The rows are grouped in 4 ways, from coarse to fine. Each group lies inside one group of the grouping before and may be the whole of it. The rows also spread widely along 14 directions, which tell nothing about the answers.
Some rows, each with its group in each grouping after it:
[ -94,  153,   13,  203,  134,   76,   21,    9,   88, -185, -115,  -84,
  -76,  -44,  -88,  238,  -68,  244,   29,   72, -139,  -94,  -58,  -78,
  300,  155, -232,   70,  -52,   59,  -14, -172,   17,  177,   39] | taru guz Kez Kizos
[ -27,   15,  -37, -152,  188, -142,   -3,  -12,  216,  134, -122,   61,
   -4,  147,  -70,  169,   78,   99,  133,  157,  -43,   36,   51,   44,
  187,   -1,  -43,  111,  -79, -108,  -48,  -61,  119,   97, -137] | sogam gagu roveb vosu
[ -69,   51,  134,   13,  119,  -40, -171,   92, -173,  158,  -58,  244,
  -84,  -12,   37,  284,  336,   54,   51,  -55,  345,   61, -123,   43,
   59,  219, -182,  117, -330,  164,  -55, -177,  290,  -15,   56] | sogam netor Bam fabi
[ -16,  -75,   49,   26,  195,   77,  104,  -49,  236,    5, -107, -348,
 -160,  198, -228,  204, -339,  158,   76,  120, -332, -114,  127,  -71,
  465, -180,   21,  103,   48,  -71,   24, -155, -185,  340,  -58] | taru guz Kez muta
[-128,   99,   10,   55,  102,  100, -118,  172,   81,   48, -385,    1,
   20, -306,  -19,  275,  -49,  -39, -107,  150,  256,  -63,    1,  112,
  301,   53, -165, -182, -111, -133,  -40, -333,  159,  -56, -103] | taru Nizib kem Zek
[-148, -231,   65,  150,  -42, -265,  -42,   17, -146,  -23,   51, -120,
   89,  243,  113,  169,  -17,  134,  314,   23,  295,  205,   20, -318,
 -260, -363, -229,   27, -187, -132,   63, -376, -288, -204,   46] | taru Nizib pinum ved
[ -93,   13,  -95, -266,  130, -254,  -19,  103, -247,  183,  123,  334,
  -42,  -23, -160,  109,  138,   93,  -27,   86,  -22,  -30,   -3,  219,
 -246,  -66,   33,  -32,  -48, -141,  148,  -89,    6, -239, -192] | sogam netor dezo bok
[  48,  156,    7, -139,   70,  200,   58,  -98,   22,  -56,  300,   91,
 -174,   -3,  -78,  361, -157,  372,  -90,  284, -389,  -79,   81,  -49,
  331,  463, -114,   75,  170,  -49,  291, -193,  -70,   74, -297] | taru Nizib kem Natop
[   2,   52,  -31,  223,  102,   87,  -35,  103,  117, -309, -175, -269,
 -141,  111,  -75,  213, -255,   86,  -17,  208, -187, -229,  226, -200,
   44, -267, -175,  -39,   88, -287,  345,  -12, -223,  -42, -206] | taru Nizib pinum nug
[ 146,   -9,  158, -331,  250,  124, -396,  212,   75,  183, -163,   86,
 -177, -133, -104,  -80,   84, -241,  -66,  -34,  -42,   39,  126,  137,
  108,  -17,  376, -126,  -54,  -84,  394,    3,  270, -272, -229] | taru Nizib Kada Budog
[  67,  121,   11,   81,   87,  182,  -85,   63,   -9,  139, -151,  -80,
 -394, -147, -193,  425,   13,  -73, -231,  285,  -23, -396,  149,   13,
  294, -263, -166,  -80, -135, -225,  165, -320,  264,  366, -303] | taru Nizib pinum ved
[ -40,  -80,   63, -149,  235,  -78, -131,  209,  371,   13, -224, -122,
   70, -127,   28,  -92, -172, -104,  147,   83,   -8,  141,   -4,  -63,
  -19, -175,   55,  -54,   51, -274,  149,  -50,  -37, -139,  -93] | taru Nizib kem Natop
[  46,  186,  -51,   47,  231,  206,  -89,   23,  483,  -52,  -77,   14,
  -51,  -91,  -39,  133, -136,   97,   65,  167, -129,  -49,  -76,  -42,
  333,  195, -178,  216,  145, -139, -101,    4,   72,  132, -139] | sogam netor dezo bok
[-107,  -71,  135,   34,  -39,  192,  -27,   41, -122,   27, -197,  -87,
   33,   42,  -45,  258, -122,   99,  -94,  -14,  149,  -32,   55,  142,
  453,  431,   -9,  -74,  -51,  241,  -31, -108,  -58, -230,   41] | sogam netor dezo bok
[ -92,   44,   36, -424,  264, -318, -256,  198,    4,  383,  -67,  487,
   67,  -50,  129,  231,  361,    1,  123,    0,  350,  347,  -45,  203,
 -186,   93,   51,   38, -320, -131,    4, -191,  186, -189, -187] | taru Nizib pinum nug
[-195, -228,   -1,    9,  -19,   28,  -11,   12, -170,   92,  -24, -105,
   82,  -99, -168,   72, -193,  118,   16,  -80,   92,   73,  -60,  -17,
  176,  -16, -136,   56,   27,  130, -109, -310, -156, -254,   77] | taru Nizib Kada Budog
[ -12,   78,  149, -148,  205,    4,   22,  105,  342,  -23,   57,   -8,
   73,  -48,  108,   46, -154,  122,  164,  208, -136,  108, -126,  -51,
   58,  268,  -22,   11,   85, -160,  134,  -96,  -11,   44,  -60] | sogam netor dezo bok
[-155,  363,  116,  -71,  452, -271, -166,  255,  195, -183, -298,  155,
  139,  -34,   96,   35,   98,   96,  264,   17,  -64,  223,  -70,  124,
  -30,  126,  229, -218, -235, -165,  235, -153,   41,  -72,   40] | taru Nizib pinum ved
[ -25,  -88,   42,  -70,  181,   17, -198,  192,    7,   96, -323,  -97,
 -157,  -16, -181,  105,  -31, -162,  -91,  -34,   41, -118,  164,   90,
  123, -263,   82,  -40, -103,  -88,  159,   16,   51, -113, -133] | taru Nizib pinum nug
[  45,  205,   43, -123,  307,  -84,  -18,  116, -130, -110,   76,  175,
 -200,  259,  -85,  388,   47,  276,  -17,  170, -263,  -96,  175,   47,
  -76,   69,  -56,   96,  -55, -181,  497,  129,  -57,   49, -238] | sogam netor dezo bok
[  75,  -52,  -95,  160, -250,  -57,  150,  -82,  315, -163,  -95,  -58,
   16,  240,  145,  311,  180,  290,   80,  228,   -7,  -62,   56, -231,
   92,  369, -434,  284,   -9,   57, -160,  272,   36,   41, -231] | taru Nizib Kada Budog
[-116,   47,   46,  -44,  282,  190, -356,  316,  -70,  -26, -331,   78,
  -13, -336,  -79,  204,  -32,  -50, -196,  -49,  224,   27,   36,   41,
   72,   26, -254,   42,  -20,  -65,  257,  -47,  165, -304,  -84] | taru Nizib pinum nug
[ -13, -148,  -59,   23, -244,   26,  144,  -70,  195,  258,  146,  -71,
 -184, -153,   -6,  127, -171, -107,  -62,  245,   21, -222,  -55,  -31,
   37,  -94,  -57,  -58,   22, -186, -275, -310, -120,   79, -241] | taru Nizib pinum nug
[  96,   49,  -20, -231,  136,   89,    2,   28,  289,  -35,  103,  -39,
  -34, -129, -200, -152,  -57,   74,   -5,  291, -415, -168,  -43,  -34,
  124,  147,   -1,    5,  275, -140,  270,   25,  236,   -6, -229] | sogam netor Bam fabi
[-158, -547,  305, -574,  148, -108,  138,  239,  -71,  407, -301, -296,
  144,   16, -159,  107, -167,  -23, -126,   57,   65,  139,   74,  120,
  164,   55,  -79,   98,   10,  115,  217,  130,  175,  -24,   43] | sogam gagu roveb vosu
[  60,  105, -155,   92,   -4,  157, -147,  -63,  108,  135,  164,  239,
 -301,   16,   20,  334, -150,  -13,  -48,   65,   46,  -71,  109,   50,
   63,  -35,   64,   80,  -29, -242, -146, -213, -318, -148, -344] | taru Nizib Kada Budog
[-154,  -38,  -15,   43,  266,   10, -182,  281,   41,  132, -606,  -82,
   21, -153, -176,  185,  -44, -184,  -81,  -20,  352,  -97,   68,  205,
  213, -346, -126,  -59, -152, -148,  -78, -101,  140,  -83,  -10] | sogam netor dezo bok
[ -12,   76,  228,  -68,  165,   15, -146,  191,  -97, -112,   49,   69,
 -137,  -85,   66,  106,    3,   51,   10,   -1,  -70,   58,  -26,  -73,
 -125,  205,   27,  -54,  -90,  -19,  433,  -13,   37, -163,  -20] | taru Nizib kem Zek
[-108, -188,  168, -210,   72, -246,   66,   58, -201,  170,   -1,  -33,
   66,  213,   10,  321,  109,  256,  148,   96,  114,  198,   41,  -64,
   20,    8, -140,   41, -228,   28,  185, -292,   27,   50,  -30] | taru Nizib Kada Budog

New rows. What belongs after each?
[-143,  -78,  128,  -84,  140, -127,   74,   16, -100,   29,  -36, -107,
   46,   29, -149,  192,   40,  281,  123,   69,  -74,   71,  -73, -101,
  236,   73, -224,   98,  -99,  126,  100, -264,  128,  164,   96] | taru Nizib kem Zek
[  49,  181, -268,  247,  116,  -93, -264, -107,  201,   22,  -43,  182,
 -190,  155,  -69,  150,  144,   -1,  248,   68,  114,  -45,  111,  -71,
   89, -462,   13,   32, -180, -293, -217, -363,  -81,  -15, -239] | taru guz Kez muta
[ 150,   52,  107,  136,  127,   -2, -276,  -35,  -85,  -42,  -89, -100,
 -329,  293, -145,  144,  221,  -26,  164,   21,  -57, -142,  227, -152,
  265, -322,  177,  -99, -260,  -38,  319, -249,  170,   78, -126] | taru Nizib kem Natop
[ -11,  -49,  181,    7,  -39,  -41,  155, -177,  -94,  173,  292, -158,
 -245,  178, -124,  225,  -61,  171,  136,  164, -239, -136,  -25, -112,
  314,  -20,  117,  -71, -165,   68,   28, -558,  -41,  382,  -21] | taru Nizib pinum nug
[  53,  242,  -29, -102,   70,   19,  104,  -67,  321, -125,   41,   74,
  -46,   29,  -52,  108,   14,  285,   41,  222, -456,  -76,  -16,   67,
  330,  530,   78,   26,   91,   39,   47,   52,   72,  110, -219] | taru Nizib Kada Budog
[ -96,  102,  102,   64,  198,  -22,  -97,   61,    4,  130,  -32,   47,
 -178,  -98,  -62,  248,   57,   31,   75,   15,   68,  -38, -108,  -25,
  166,  -90,  -94,   48, -247,  -23,  -61, -386,  125,  247,   28] | taru Nizib pinum nug
[ -79,  -37,  -13,   93,  114,   51, -111,   90,  -83,   -9,  -38,   75,
  -89,   46,  -63,  211,  -34,   62,  -15,  -53,  142,  -31,   -1,  -34,
  -38,  -14, -225,  200,  -42,   -3,   15,   28,  -96, -202,  -24] | sogam netor Bam fabi
[  35,  -76, -111, -167,   61, -116, -135,   18,   38,   42,  288,  188,
    3,   55,  -48, -113,   -5,   49,  150,   99,  -70,   73,    2,  -78,
 -304, -125,   20,   73,  158, -235,  178,  -44, -148, -411, -226] | sogam netor dezo bok
[ -12,  104,   -2,    5,   30,  103, -142,  165, -328,  116,  133,  285,
 -473, -183,  -45,  304, -140, -167, -311,  -18,    0, -243,  133,  232,
 -209,  -57,  237, -189, -120, -203,  250,  -93, -274, -290, -282] | taru Nizib kem Natop
[ -76,  199,  -58,  138,   -5,  -92,  110,   43, -255,  -19,  -25,  203,
 -261,   54, -120,  336,  125,   92, -155,  109,  -58, -339,   46,  228,
   -4,  123,    5, -116, -205,   -3,   24,  -43,  -21,   13, -134] | sogam netor Bam fabi
[ -55, -116,   81,  -65,  -53,   23,   19,   -7,   35,   52, -112,  -73,
   11,  -12,  -63,  150,   33,  139,   -4,   48,   -2,    7,  -15,  -15,
  314,  323, -119,   71,  -28,  193,  -44,  -46,  115,  -55,  -23] | taru Nizib kem Zek
[  19,  119,   25,  -21,  151,   -4, -151,  131,   19,  -20, -125,  129,
 -188,  -96,  -71,  173,  151,   13,  -60,   40,  -37,  -93,   22,   23,
   42,   71,  -71,   48, -107,  -32,  173,   59,  198,  -25, -135] | taru Nizib kem Zek
[ -14,   90,   30,  -38,  250,  230, -230,   64,   83,  -18,   -4,   26,
  -80, -180, -133,   92, -152,   92,   -3,   -3, -106,   59,  -26,  -26,
  281,  106,  -36,   90,   79,  -21,  141, -228,   28, -108,  -81] | taru Nizib Kada Budog
[  -8,   10,  124,   66,   -9,   21,    7,   33,  -47,  -72,   -1,  -84,
 -142,  109,    0,  180,  -94,   94,   30,   46, -110,  -56,   70,  -33,
   94,  125,  109,  -93,  -96,   16,  172, -118, -148,  -64,  -74] | taru Nizib Kada Budog
[ -61,   21,  -37,  -54,    2,  -27,  -13,    4,  196,  167, -118,  123,
   69,  -52,    5,  116,  112,   35,   69,  110,  170,   13,  -97,  120,
  219,  262,  -71,   18,  -78,   25, -281, -155,  139,  -70,  -82] | sogam netor Bam fabi
[-198,  -37,   54, -132,  187,   39,  -82,  422,  -16,   23, -369,  159,
  120, -250,  144,  373, -138,    5, -242,   41,  385,   94,    2,  180,
 -215,  256, -373,   93,  -11, -156,  128,  268,  -78, -366,  -99] | sogam netor dezo bok
[  14,   37, -136, -142,  197,   15, -151,  150,   98,  -97, -207,  109,
  -60,   95, -102,  299,   28,  160, -134,   97,  -95,  -36,  235,   16,
   14,   66, -252,  251,   90, -141,  264,  346,  -31, -223, -335] | taru Nizib pinum nug
[  85, -258,  258, -175,  -36, -122,   36,   60,  266,  219,  -63, -189,
  -84,  176,  117,   53,   64,  -67,  173,   69,   19,   93,  -14, -121,
   47,   46,  104,   66, -176,   27,    6,   23,  100,  160,  -60] | taru Nizib Kada Budog
[-107,   17,   37,   47,   -2, -192,  163,  -63,   23,   16,  162,    0,
  -68,  123,    6,  216,   23,  233,  166,  122, -112,  -17,  -94, -112,
   13,   65, -118,   76, -129,    5,  -77, -250, -107,  184,  -18] | taru Nizib pinum nug
[  51,  242,  -86,   67,  159,  -98,  -23,   -5,   75, -111,  160,  156,
 -207,   58,  -40,  246,   88,  214,  106,  239, -223, -106,   26, -127,
  -95, -119, -136,   61,  -69, -277,  213, -204,   11,  169, -265] | taru Nizib Kada Budog
[ -62,  -67,  -42,  136, -155,   -4,  120,  -30,  102,  108,  -59,  -90,
 -150,  -41,  -36,  275,  -42,   26,  -63,  171,   60, -218,   -9,  -35,
  154,   -3, -213,   38,  -89,  -32, -240, -178,  -20,  159, -141] | taru Nizib pinum nug
[ -76,  122,  112,  100,  287, -201, -193,  226,  215,  -66, -411,  -21,
   19,    4,  143,  205,  175,  -12,  249,   58,  267,  132,   -1,  -99,
    8, -214, -126,  -67, -326, -219,   93, -195,  163,  106,    5] | taru Nizib kem Natop
[  20,   10,   66,  -65,  260,   42, -141,   13, -145,   39,  101,   15,
 -276,  200, -187,  279,  -68,  161,   34,   -7, -178,  -16,  149,  -53,
  148, -157,   42,  134,  -93,  -40,  295, -156, -104,   83, -112] | taru guz Kez muta
[   1,  -25,   97, -206,   88,  -43,   68,  -61,  111,  288,  216,   31,
 -187,  -25, -102,  200,   10,  104,   55,  173, -174,  -30,  -91,  -23,
  171,   52,  -19,  125,  -80,  -33,  -21, -300,  121,  338, -138] | taru Nizib pinum ved
[ 141,  -61,   70,  -76, -111,   -3,   24,  -93,  479,  255,  316,   32,
 -193,  -23,  232,   59,  -98,  -96,  195,  280,  -14,   39, -111, -177,
  -55,  -16,   98,  -25,  -43, -299, -177, -348,  -92,  186, -250] | taru guz Kez Kizos
[-128,   35, -182,  172,   65, -197,  -70,   88,   21, -196, -305,    5,
   74,  179,  -38,  233,   54,  152,   84,   69,  122,  -31,  172,  -48,
  -61, -203, -233,   32,  -92, -171,   23,   16, -185, -248, -152] | taru Nizib pinum nug
[ -60,  -11, -222,   34,   27, -199, -129,  -74,    8,   -9,  166,  191,
   22,   72,  -55,   63,   77,  170,  225,   77,   53,  113,   14, -145,
 -146, -240, -139,   80,    8, -212,  -22, -290, -172, -294, -184] | taru Nizib kem Natop
[ -51, -258,   12,  -14,    6,   41,  -71,  179,  -97,    7, -300, -192,
 -100,  -86, -190,  162,  -17,  -13, -189,   22,   78, -157,  127,  -87,
   45, -167, -339,  135,   24,   24,  196,  180,  125, -128, -104] | taru Nizib kem Natop
[ -20,  -62,  -15, -188,   23,  -38,   78,   21,  115,  248,  218,  142,
 -102, -197, -118,   14,   -6,   16,  -18,  148,  -93, -102, -194,   57,
  -49,   83,  -94,  129,   74,  -66, -105,  -95,  122,   70, -121] | sogam netor dezo bok
[  33, -232,  270,  -38,  131,   37, -134,    7,   87,  298,  -66, -170,
 -242,  154, -104,   62,   20, -117,  157, -229,   49,   84,  -55,  -59,
  331,  -85,  204,  204, -264,  249, -150, -125,   96,  223,  140] | taru Nizib Kada Budog
[ -66,  -81,  288,  -77,   92, -108, -195,  228, -217,   75,  -62,   63,
  -49,  -19,  211,  253,  104,  -33,   87,   20,  356,  191,    9, -108,
 -212,   -4,  -61, -138, -300,  -92,  353, -258,   45, -202,    1] | taru Nizib kem Zek
[ -32,   -8,  -64,  140,  -20,   41,   43,  -16,  -59,   83,  207,   84,
 -347, -112, -158,  164,  -90,   28,  -85,  -30, -144, -219, -100,  -37,
  -70, -104, -109,  212,  -32,    1, -122,  -71, -125,   89,  -91] | taru Nizib Kada Budog
[-145,   28,  282, -152,  269,   -1,  -24,  208,  -21, -121, -105, -108,
   74,  -62,    5,  139, -131,  204,   37,    8, -152,  151,  -60,  -29,
  105,  357,  -39,    5,  -39,  102,  367,  -31,    0,  -43,  107] | taru Nizib pinum ved
[  -2,   28,   13, -173,   83,  -42,  -16,  -63,   16,  193,  263,  226,
 -172,  -46,  -67,  248,  163,  219,   38,   91, -107,   42, -107,  -42,
  120,  250, -169,  248,  -61,   71,  -16, -160,  159,  154, -140] | taru Nizib kem Natop
[ -52, -116,   89, -153,  195,  -53,  -98,  119,  109,  110,  -53,  -63,
  -22,  -94,  -78,   47,  -68,   12,   97,   63,    1,   95,  -34, -102,
   33, -159,  -90,   69,  -16, -130,  150, -179,   69,   -6,  -48] | taru Nizib kem Zek
[ -23,  112, -199,   50,  191,   73, -234,  123,   22, -149, -459,   53,
  -58,   66, -266,  156,   41,   56, -131,  -84,  -78, -114,  257,  200,
  289,   -3,   28,   65,   15,   19,   77,  254,   -9, -344, -213] | taru Nizib Kada Budog
[ -26,  249,   20,  109,  180,    3, -220,   63, -147, -238, -153,   62,
  -98,  110,  -96,   97,  -19,   74,   66,   -7, -131,  -48,  197,  107,
  204,   39,  333, -323, -118,  -64,  347, -223, -138, -336,  -94] | taru Nizib kem Zek
[ -96, -129,  190,  -85,   -8,  -48,  -99,  190,  -35,   82,  -78,   99,
   46,  -56,  246,  148,    4,  -67,   14,   21,  338,  171,  -41,  -18,
 -200,  268,  -74,  -48, -149,  -24,  104,   -3,  -11, -352,   -4] | sogam gagu roveb vosu
[   6, -192,   52,  -77,  -44, -120,  -24,   38,  107,  110,   60,  -94,
   -3,  -72,    8,   47,   77,   26,  143,  218,   93,   22,  -59, -267,
 -107, -215, -274,   45,  -29, -181,  106, -259,  169,   23, -125] | taru Nizib kem Zek
[ -43,  -84,   75,  -35,   29,   20, -167,   81,  -78,  -13, -114,  -40,
   -3,   12,  -34,   53,  -14,   36,   32,    3,   72,   51,   80,   -5,
  118,   55,   72, -128,  -60,   34,  169, -154,  -22, -293,  -49] | taru guz Kez muta
[ -70,  -44,  -75, -112,  141,  -85,  -20,   29,  109,   -6,  141,   18,
  -38,   16, -125,  -15, -201,  103,   89,   61, -239,   23,   11,  -51,
  -92, -129,   37,   84,  131, -174,  107,  -84, -260, -176, -148] | taru Nizib pinum nug
[-113, -196,  188, -148,  -47,  -66,  -59,  120, -128,  447, -339,  -32,
 -133, -111, -120,  130,  159, -246, -120, -118,  275,  -86,  -25,  310,
  328,   70,  243, -167, -356,  258, -257, -204,  255,   22,   38] | taru Nizib pinum nug
[-135, -140,   99,  214, -121, -100,  246,   33,  219,  122,  262,  -74,
 -138, -172,  149,  -10, -228,  -98,  157,   64,   96,  -94, -375, -177,
 -327,  -87, -164,  102,  -75, -111, -369, -209, -229,  166,  138] | sogam netor Bam fabi
[ -42, -139, -108,  -23,   37,  -76, -255,  118, -309, -135,  -96,  -21,
  -28,  -72, -300, -137,  118,    7,  -38,  -26,  -44, -110,  144,  -81,
 -124, -334,  -79,  -86,   79,  -43,  414,  -34,   99, -515, -132] | taru Nizib kem Natop
[  13,   40,   25,   98,  196,  114, -189,  220,  -45, -266, -168,  -52,
 -153,  -29,  -80,  190,  -33,   97,  -91,    8,  -90,  -89,  111, -163,
  -97,  -55, -277,  167,   30,  -88,  430,  230,   25, -164, -129] | taru Nizib Kada Budog
[ -76,   47,  -28,  197, -206,   72,   78,  -31,   57,   83, -131,   48,
 -160, -151,   12,  296,   54,   33, -117,   83,  133, -204,  -65,   97,
  313,  327, -129,  -43, -153,  132, -346, -160,   53,   57,  -83] | taru Nizib kem Natop
[  42, -124,  182,   43,   -2,   99,  -61,   36, -166,   34,  152, -116,
 -301,  174,  -12,  186, -252,  -30,   -5,  -28,  -93,  -59,  148,  -63,
   -1,  -95,  244,  -83,  -93,  -48,  271, -166, -345, -145,  -98] | taru Nizib Kada Budog
[ -94,  151,   27,   71,  141,  190, -141,  124,   52,  -88,  113,  199,
  -16, -257,   96,  148, -141,   83,  -26,   44,  111,   48, -166,  -35,
  -69,  327, -210,   69,   64,  -80,   59, -150,  -76, -274,  -31] | sogam netor Bam fabi
